The same things were measured in two ways. Each way mixes the same 9 hidden numbers, adds some noise and spreads widely along 6 directions of its own, which tell nothing about the thing.
In the rows, zero is written as 128.
Some things both ways: the first way, then the second way.
[103 128 154 136 138 112 123 148  96 135 117 123 115 126 141 103 135  91
 114 146 139  80 121 112 130]
[ 95 177 104 131 130  84 110 168 173 149 179 161 128 164  95 110 134 108
 116 126 112 107 156  93 132 109 160]

[103 140 147 109 119 126 117 135 123 106 119 137 146 113 165 131 134 132
  96 122 121 121 117 132 122]
[125 107 101 123 133 120 128 156 126  90 106 108 126 134  92 142 179 101
 102 125 129 147 155  82  98 109  91]

[153 126  93 126 118 154 124 138 132 102 106 163 155 138 104 107 140 177
 106  66 131 115 109 152  86]
[123 132  92 128 141 156 120 144 143 121 149 123 114 120  94  86 122 114
 139 120 104  91 143 128  97 114 121]

[172 118 122 156 152 133 127 115 184 158 179 141 142 133 113 142 155 128
 113 122 117 150 114  86 153]
[118 178  93 148 133 146 125  67 154 164 164 164 109 145 107 106  88 162
  88 105 134  92  91 152 157 165 115]

[134 160 158 107 144 130  95 112 120 112 146 143 144 135 151 123 134 138
  79 104 157 117  93 132 131]
[131 113 120 111 138 130 132 153 124 124 119 124 112 133 133 126 130 140
 138 145 137 108 126 104 112 142 106]

[101 107 118  54  99 128 174 150  92  97 115 110 124  78 133 132  66 111
 158 142 121  70 130 123 155]
[ 63 133 137 184 157 145  81 144 180  63 164 134 171  87 112  70 146 125
 146 171 112  78 143 136  90 103 112]

[190 118 127 113 144 116 138 114 118 116 106 152 129 172  95 133 177 144
 130  87 114 133 134 175  68]
[128 122 143 135 128 137 116 114 126 110  97 133 105  93 152 118 101 137
 124 125 128 104 126 136 124 147  97]

[ 58  90  81  87 135 134 126 133  63  90  72 106  96 111  84 149 103 138
 145 113 117  88 145 180  90]
[101 145  89 148 120 158 103  97 149 123 149 116  99 129  88  90 114 118
  93  87 127 107 153 141 129 133 113]

[173 132 102  67 177 127 114  94 113 108 184 158 105 121 121 126 125 141
 117 125  83  78  76  93 134]
[131 158 112  83 145 132 138 150 127 113 127 127  81 132 148 127 144  93
 127 141 111 135 155 146 123 126 177]

[134 137 143 136 126 137 133 133 158 150 159 139 147 116 120 142 117 103
 131 117 150 167 126 103 144]
[ 83 154 120 158 151 155  77 125 179 115 184 147 130 103 138  63 122 132
 147 151 131  65 116 145 108 135 134]

[185 122 129 138 157 130 117  95 166 148 195 137 157 149 128 142 140 142
 113  99 126 143 106  90 145]
[114 164  92  92 113 122 140 112 118 178 129 108  66 183 111 149 112 148
 107  87 169 118 144 127 170 173 126]

[151 141 133 156 117 149 163 109  96 132 110 105 124 171  93 121 130  97
 177 105 132 117 132 143 142]
[136 137 145  91 133 125 172 127  93 112  33  90  76 119 145 178 138 131
 142 107 142 130 158 155 157 133  99]

[ 56 132  91 102 157 139 139 140 133 137 136 135 137  93 121 144  86 105
 135 155 156 111 138 120 156]
[111 156 139  94 132 124 110 142 131 118 112 109 121  94 142 130 108 126
 153 124 125 149 119 136 101 127 130]

[145 113 109 108 155 123 145 144  94 100 101 100  74 125  48 106 130 110
 153 109 103  69 113 154  97]
[ 94 136 163 190 141 131  90  78 156  87 150 187 176 106 133 113 132 164
  63 145 129 124  81 136 143 153  86]

[170 149 170 117 135 128 126 107 133 130 169 133 122 120 147 110 134 104
 108 134 125 108  83  96 193]
[120 142 127 170 162 140 111  97 165 134 173 190 130 111 124  82 114 177
 111 150 112  51  76 147 134 143 103]

[166  80 109 138  95 124 194 155 141 155 126 126 124 104 119 155 111  93
 203 134  71 153 161  89 101]
[ 95 161 129 133 143 132 131 117 134 120 109 121  99 137 124 135 157 131
 115 120 131 107 146 148 142 121 124]

[128 110 102 129 137 136 151 131 173 149 171 161 154 106 125 151 112 115
 149 131 123 172 139  98 157]
[121 141 113  87 112 111 101 134 122 123 116  96  84 131 121 144 144 107
 103  83 157 163 153 107 126 144 123]

[129 148 116 123 146 142 109 102  92 131 143 143 118 133 150 107 124 116
 119 128 121  82  87  94 149]
[119 127 137 118 147  94 133 143 158 128 146 189 141 164 119 106 132 146
 127 120 138 118 129 109 172 131 118]

[172  90 100 119 103 128 164 148 159 156 144 174 124  90 123 156 135 107
 174 131  72 178 143  88 103]
[123 114 145 145 140 138  80 124 155  93 159 182 161 112 149  91 137 126
 110 138 145 114 105 112 136 162 109]

[113 104  93 173 175 120 111 154 140 130 113 140 125 135  97 139 161 134
 125 102  89 169 150 148  55]
[124 138 139  79 130 146 117 130 102 124 138 113 126 140 123 134 119 137
 138 104 149 142 121 139 151 176 128]

[153 125 184 113 124  98 144 126 101 121 121 128 118 142 156 132 168 104
 128 132  96 123 131 137 100]
[132 122 127 121 131 100 156 136 104 116  65 119  86 143 121 180 161 136
  84 129 128 134 147 104 132 127  90]

[119 124 159 112  97 130 181 119 127 136 166 149 148 104 178 131 106  79
 159 176 111 120 122  68 213]
[ 67 111 149 207 176  92 110 111 193  33 121 180 154  96 110  97 184 148
  78 167 110 106 150 137 128  75  77]

[ 67 131  77  73 124 163 126 119 119 101 133 159 160 102 119 142  86 151
 127 114 157 121 123 130 136]
[145 111 107  92 124 131 118 131 119 128 116 110  88 119 122 127 119 137
 129 101 149 125 133 114 121 152 101]

[125 133 109  98 146 133 119 128  98  98 108 141 132 137 117 122 136 150
 112 103 121  93 120 151  79]
[141 133 138 131 133 140 112 134 125 129 131 152 140 110 133 116 123 126
 127 126 116 104 102 115 120 143 111]

[133 116 131 115  73 148 183 158 113 113 123 128 135  87 133 104  75  96
 172 133 109  94 113  78 161]
[106 124 126 128 176 124 178 129 117  96  94 119  89 130 101 143 158 178
 126 167  99  92 137 159 120  97  99]

[183 138 133 145 141 130 103 122 105 136 111  92  93 148  90 114 138 122
 114  81 143  87  95 151 118]
[151 152 111  82  94 167 124 182  99 132 111  99 150 151 144 143 120  41
 159 112 143 148 158  85 127 168 158]

[166 109 131 114 129 132 146 116 156 146 173 158 142 124 120 107 123 114
 116 132 159 101  95  95 217]
[108 139 103 132 122 111 101 135 161 109 161 142 124 126 109  94  81 113
 110 127 126 115 158 117 129 141 133]

[190 117 179 164 138 105 104 124 113 146 116 117  89 153 117 112 184 105
 103 103 125 126 104 154 142]
[126 153  91 130 133 176 124 116 140 152 163 139  96 131 117  73  74 129
 140 120 105  59 130 158 131 150 143]

Other things, the second way, with their names:
k475: [138 120 137 158 132 150 107 114 124  90 112 156 131 104 136 121 152 106
  73 129 106 121 123 116 114 137 103]
k211: [ 99 126 130 133 169 116 168 113 121  97  95 130  85 145 121 151 163 178
 100 164 123 111 140 155 143 120 100]
k664: [ 85 154 102 114 138 121 114 145 161 110 137 113 112 117 130 110 119 115
 142 151 129 138 138 127  91 115 143]
k61: [104 149 138 187 154 157 116  75 171 131 137 185 132  95 149  78  87 183
 127 145 119  55  71 164 138 142  88]
k159: [104 145 143 129 125 125 113 130 127 120 117 126 137 127 110 136 137 133
 115 102 126 136 128 118 127 123 102]
k350: [ 89 112 162 155 153 119 107 127 147  48 119 147 164  92 149 119 133 144
 120 181 134 126 119 134 121 139  96]
k452: [119 174 147  88 128 133  84 153 121 173 143 109  64 110 151 114 124 124
 153  93 122  77 131 137 120 143 161]
k98: [122 118 148 130 139 114 106 135 156 102 155 179 174 116 134 101  93 149
 142 144 141 112 102 111 147 159 102]
k956: [ 90 106 133 108 157 121 177 127 134  94  90 127 148 161 131 143 130 190
 166 167 176 143 119 132 155 143  75]
k188: [ 82 144 132 121 133  90 105 156 173  88 130 146 164 127 147 123 130 108
 140 152 157 163 139 100 125 128 130]
k347: [ 99 143 136 134 132 129 109 132 152 111 132 148 139 117 138 104 116 124
 129 130 124 116 130 126 127 131 125]
k703: [113 134 151 162 140 138  96 107 139 103 142 172 133 103 127  99 130 137
  67 125  85 124 106 133 107 124 113]
k876: [164 221  91  81  93 132  77 136 129 231 176 107  70 122 112 118  88  89
 143  40 131  81 114 118 133 168 170]
k134: [111 146 150 126 132 133 101 152 133 115 132 136 165 116 134 125 145 115
 144 136 130 124 113 107 115 134 118]
k277: [163 170 115  74 120 134 103 189 145 162 167 151 127 135 152  99 112  61
 183 107 134  96 140 102 142 154 185]
k519: [147 158 114 115 114 169  94 146  99 134 132  92  80  97 121 118 127  70
 109  97  89 102 153 129  89 136 153]
k869: [106 170 139 130 133 111 134 122 161 138  94 166 111 127 169 123 111 123
 130 121 132 123 125 137 148 123 134]
k297: [141 150 138 145 125 177 116 109 104 122  93 122 112  83 148 127 113 112
 109 125  91 112 106 144  90 139 115]
k49: [160 133  89 108 115 148 125 136 118 152 110 105  69 114 113 111 109 106
 128  83 115  93 147 119 107 134 113]
k222: [106 106 183 101 146 115 160 133  74 116  63 136  91 164 147 184 175 185
  90 133 128 151 127 121 145 138  93]
k226: [119 168 126 117 106 135  89 165 123 122 114 111 120 120 135 134 160  48
 106 101 110 152 162  92  91 117 156]
k880: [ 94 139 108 104 146 117 128 181 159  90 130 119 123 144 133 116 169  81
 154 152 141 136 176 108 115 107 154]
k183: [130 112 119 119 150 148 131 139 117  78 120 121 136 113 105 127 166 119
 113 143 113 143 125 124  98 115 108]
k784: [129 148 103 119 159 149 140 132 120 113 141 139 106 138 133 135 160 127
  98 177 107 120 110 134 105 139 143]
k255: [100 161 116 113 144 120 124 128 149 130 141 128 123 107 115 113  93 154
 145 143 113 129 103 145  96 117 129]
k513: [114 154 122 116 131 134 103 158 127 101 140 112 114 134 119 126 170  77
 112 120 122 122 171 119 129 132 154]
k983: [141 110 127 116 121 127 102 136 126 117 110 134 114  94 129 113 107 122
 111 107 113 137 120 100  86 127  96]
k368: [128 149 148 141 111 134  96 117 126 133 120 141 135 115 126 128 123 115
 106  82 133 114 124 115 144 153 102]
k244: [127 121 182 169 141 170 130  85 106  68  86 150 161  75 142 127  99 148
 105 142  92 104 104 172 139 149  81]
k954: [106 154  83 126 141 140 169 130 140 121 110 121  79 151 108 116 114 113
 115 138  97 113 170 150 122 102 147]
k107: [136  96 170 115 161 157 145  82  98  78  88 150 137  96 143 138 121 195
 107 142 121 152  70 167 133 153  70]
k69: [102 154 102 107 141 107 135 146 168 167 158 157 145 177 132 116 118 161
 171 142 181 112  96  95 148 152 118]
k328: [138 144 130  93 150 119 142 119 112 154  98 120  95 121 147 168 145 183
 143 139 158 120  70 126 121 154  92]
k9: [148 143 135  93 131 152  81 130 153 117 162 157 139  78 169  75  76 103
 165 118 132 120  94 141 118 165 152]
k728: [126 140 114 126 134 128  91 119 127 119 136 108  99  85 109 126 141 136
  93 116 113 127 106 121  76 126 104]
k511: [ 79 166 100 187 144 135 119 112 169 103 117 136 137 119 105 116 175 110
  80 139 103 132 130 123  86  77 111]
k388: [129 164 110 112 135 144 115 114 116 130 148 108 117 111  99 134 116 133
 117 120 116 123 106 144 114 146 127]
k812: [ 77 138 124 136 162 122 148 124 150  97 114 126 110 126 123 120 137 159
 129 159 122 114 139 152 123 107 112]
k78: [ 87 139 117 121 159 170 121 138 154  78 147 115 131  97 141  73 106 120
 171 178 108 104 141 171  97 121 153]
k577: [107 147  83  93 143 133 126 156 153 124 149 100  80 129 109  89 113 111
 164 123 121  97 173 143 113 110 157]
k199: [130 159 118 106 138 137 133 140 127 169 152 140  84 134 138 108  75 152
 155 142 110  59 120 144 135 161 152]
k343: [147 142 138 136 149 178 132 122 107  83 103 128 143  89 136 129 148  97
 124 146  95 120 115 156 110 131 123]
k768: [107 120 106 135 149 156 168 124 145  83  87 123 105 122 120  94 111 117
 143 139 102 102 176 165 131 100 114]
k381: [ 65 132 144 150 143  98  88 153 160  81 150 110 140 111  89 110 155 136
 137 131 135  89 174 122 132 110 105]
k106: [104 112 112 123 161 138 135 152 150  78 132 126 116 125 129 102 155 123
 153 167 139 100 157 134 123 122 123]
k377: [113 129 139 164 109 153  55 108 153 103 153 153 152  88 144  84 101 101
  88 103 133 120 120 112 117 161 106]
k288: [129 152  97  91 148 152 158 125 122 155 115 101  62 128 126 119  92 163
 171 132 127  79 120 165 125 139 126]
k821: [129 131 135 121 136 149 123 110 114  96  86 123 118 115 129 143 173 109
  83 101 124 169 124 131 119 122 102]
k152: [163 165 113  57 112 145 111 149  99 176 123 100  77 127 128 133 117  96
 145  62 126 129 129 121 121 149 153]
k593: [ 88 134 130 119 166 120 141 155 152  89 105 123 119 115 140 118 154 132
 162 173 115 124 140 142  95  90 128]
k644: [144 105 133  74 130 110 121 165 105  99 122 116  92 122 122 131 133 116
 127 114 124 136 164 112 128 140 130]
k609: [106 158 104 141 143 106 124 132 157 124 152 150 111 141 116 121 134 132
 105 156 128 102 132 118 131 132 134]
k966: [121 139 128 129 141 145 111 137 140  73 118 123 153  95 137 124 149  91
 124 151 122 144 125 131 104 129 123]
k215: [100 110 136 124 144 116 121 145 144  87 129 135 143 121 103 100 118 140
 136 129 120 124 151 125 129 116 105]
k25: [131 124 134  72 127 118 150 162  89  97  70 107 103 147 132 173 170  91
  99 113 121 206 165 107 115 117 136]
k759: [105 155 116 101 120 109 108 166 155 110 152 134 136 152 126 118 135  74
 133 114 151 139 176 104 155 144 159]
k655: [128 103 159 157 157 146 139  84 109  94 101 151 133 118 106 138 156 188
  86 121 122 105  97 148 156 140  53]
k396: [146 135 135 115 131 185 137 127  98 103 102 109 139 101 156 129 102 109
 156 147 122 107 113 149 125 169 118]
k425: [139 165 106 134 124 177 156 119 119 139  90 125 122 138 135 131 113  98
 135 121 118 104 129 142 136 140 121]
k760: [116 173 110 117 122 128  57 177 168 103 196 126 152  88 134  86 118  54
 146 145 119 117 141 106  85 140 181]

Some of these things the first way, each followed by its name:
[101 133 108 148 145 148 138 174 114 118  79 114  97 123  53  89 130  99
 132 113 155  79 122 170 128] => k255
[147 112  96 132 127 141 166 159 149 144 109 153 127 130  70 129 150 109
 164 116 119 129 149 129  82] => k188
[122 137 124 161 165 128 111 125  96 116  95 117 134 180  95 125 166 136
 117  86 137 126 143 184  70] => k368
[ 90 145 120 157 105 163 128 136 133 149 133 117 148 116 110 134 102 107
 137 116 161 137 123  91 139] => k956
[ 89 158 166  91 138 127 106  97  84 108 149 121 117 120 160 134 114 103
 108 138 135 106  97 114 165] => k106
[130 133 121  98 151 130 115 108 103 112 119 131 131 154 108 148 154 144
 118 102 128 115 132 154  69] => k61
[ 95 135 128 110 163 127 101 135  76 102  95 104  80 124  77 117 134 106
 116 117 141  87 112 176 112] => k78
[133  98 158  75 121  98 159 138 101 120 128 127  95  98 141 137 140  88
 147 164  79  87 131 103 128] => k609
[ 91 129  98 121 135 146 119 152 141 101 127 155 153  99 133 135 124 150
 108 112 103 137 122 118  92] => k183
[121  79 103 157 100 125 166 171 166 159 119 187 171 110 155 143 145 127
 152 130 100 181 174  99  90] => k215
[ 84 123 127 143 124 128 137 155  91 114  75  97  88 113  99 133 137  91
 153 128  94 120 147 152  87] => k343
[100 115 106 127 141 127 135 147 152 159 160 140 162  96 156 160  98 114
 134 138 131 155 150  84 112] => k226
[169 120  97  83 150 133 138 109 119  94 172 142 137 119 126 122  97 155
 134 104  96  89  94  98 132] => k513
[158  82 114 104  87 117 179 175 125 141  78 159  98  77 122 132 127  92
 175 139  93 124 150 149 127] => k983
[124 134 123  78 197 117  85  90  88  94 134 123 107 152 101 132 137 150
  86 103 153  81 103 184 130] => k377
[ 80 119 175 170 101 119 150 161  97 137  98  99 106 121 113 125 135  53
 169 144 117 152 150 114 104] => k211
[117 150 101  92 164 150 102  95 142 111 174 178 173 146 136 120 130 167
  77 108 159  96  93 107 143] => k98
[ 74 115 102 140 152 128 118 162  86 111  82 115  75 101  77 124 128  90
 151 132 100 120 138 160 100] => k107
[104 121  96  69 128 137 134 121  91 100 113 131 125 110 120 142 102 141
 140 116 122  87 125 137 108] => k288
[118 102 125  97 143  98 145 120  74 166 101 126  73 126 136 170 148  76
 179 172  80 109 165 126  82] => k869
[216 163 192 164 154 110 127 119 173 162 181 149 138 143 168 117 179  92
 102 128 115 158  96  93 171] => k593
[203 117 151 127 149 105 129 114 135 129 146 157 117 141 150 119 168 124
 109 120  93 127 104 136 158] => k577
[118 141 130 147 156 131 124 138  98 119 117  96 112 132 114 107 107 110
 123 114 145  87 113 148 158] => k159
[148 160 165 135 175 118  83 125 156 112 177 143 136 137 126 120 174 135
  67 105 112 149  87 103  94] => k784
[189  89 139 146 133  90 142 171 103 149 121 129  97 109 140 128 131  91
 169 118  56 149 138  98  48] => k222
[ 66 127 148 137 148 113 112 139 100 155 119 122 112 120 147 149 129  79
 128 157 145 137 150 127 127] => k347
[118 144 135 115 102 140 169 155 148 144 127 124 125  84 119 146 109  77
 163 149 117 147 134 105 141] => k328
[ 91 116 123  56 161 100 123 121 116 121 148 135 111  89 149 153 120 111
 113 165 112  90 125 122 142] => k664
[126 136 113 125 174 123 108 118 117 132 141 137 111 115 149 133 124 120
 116 131 117 123 112 136 153] => k152
[111  96 161 119 110  97 188 153  80 109  89 112 113 117 143 120 116  79
 173 149 102 100 156 150 146] => k381
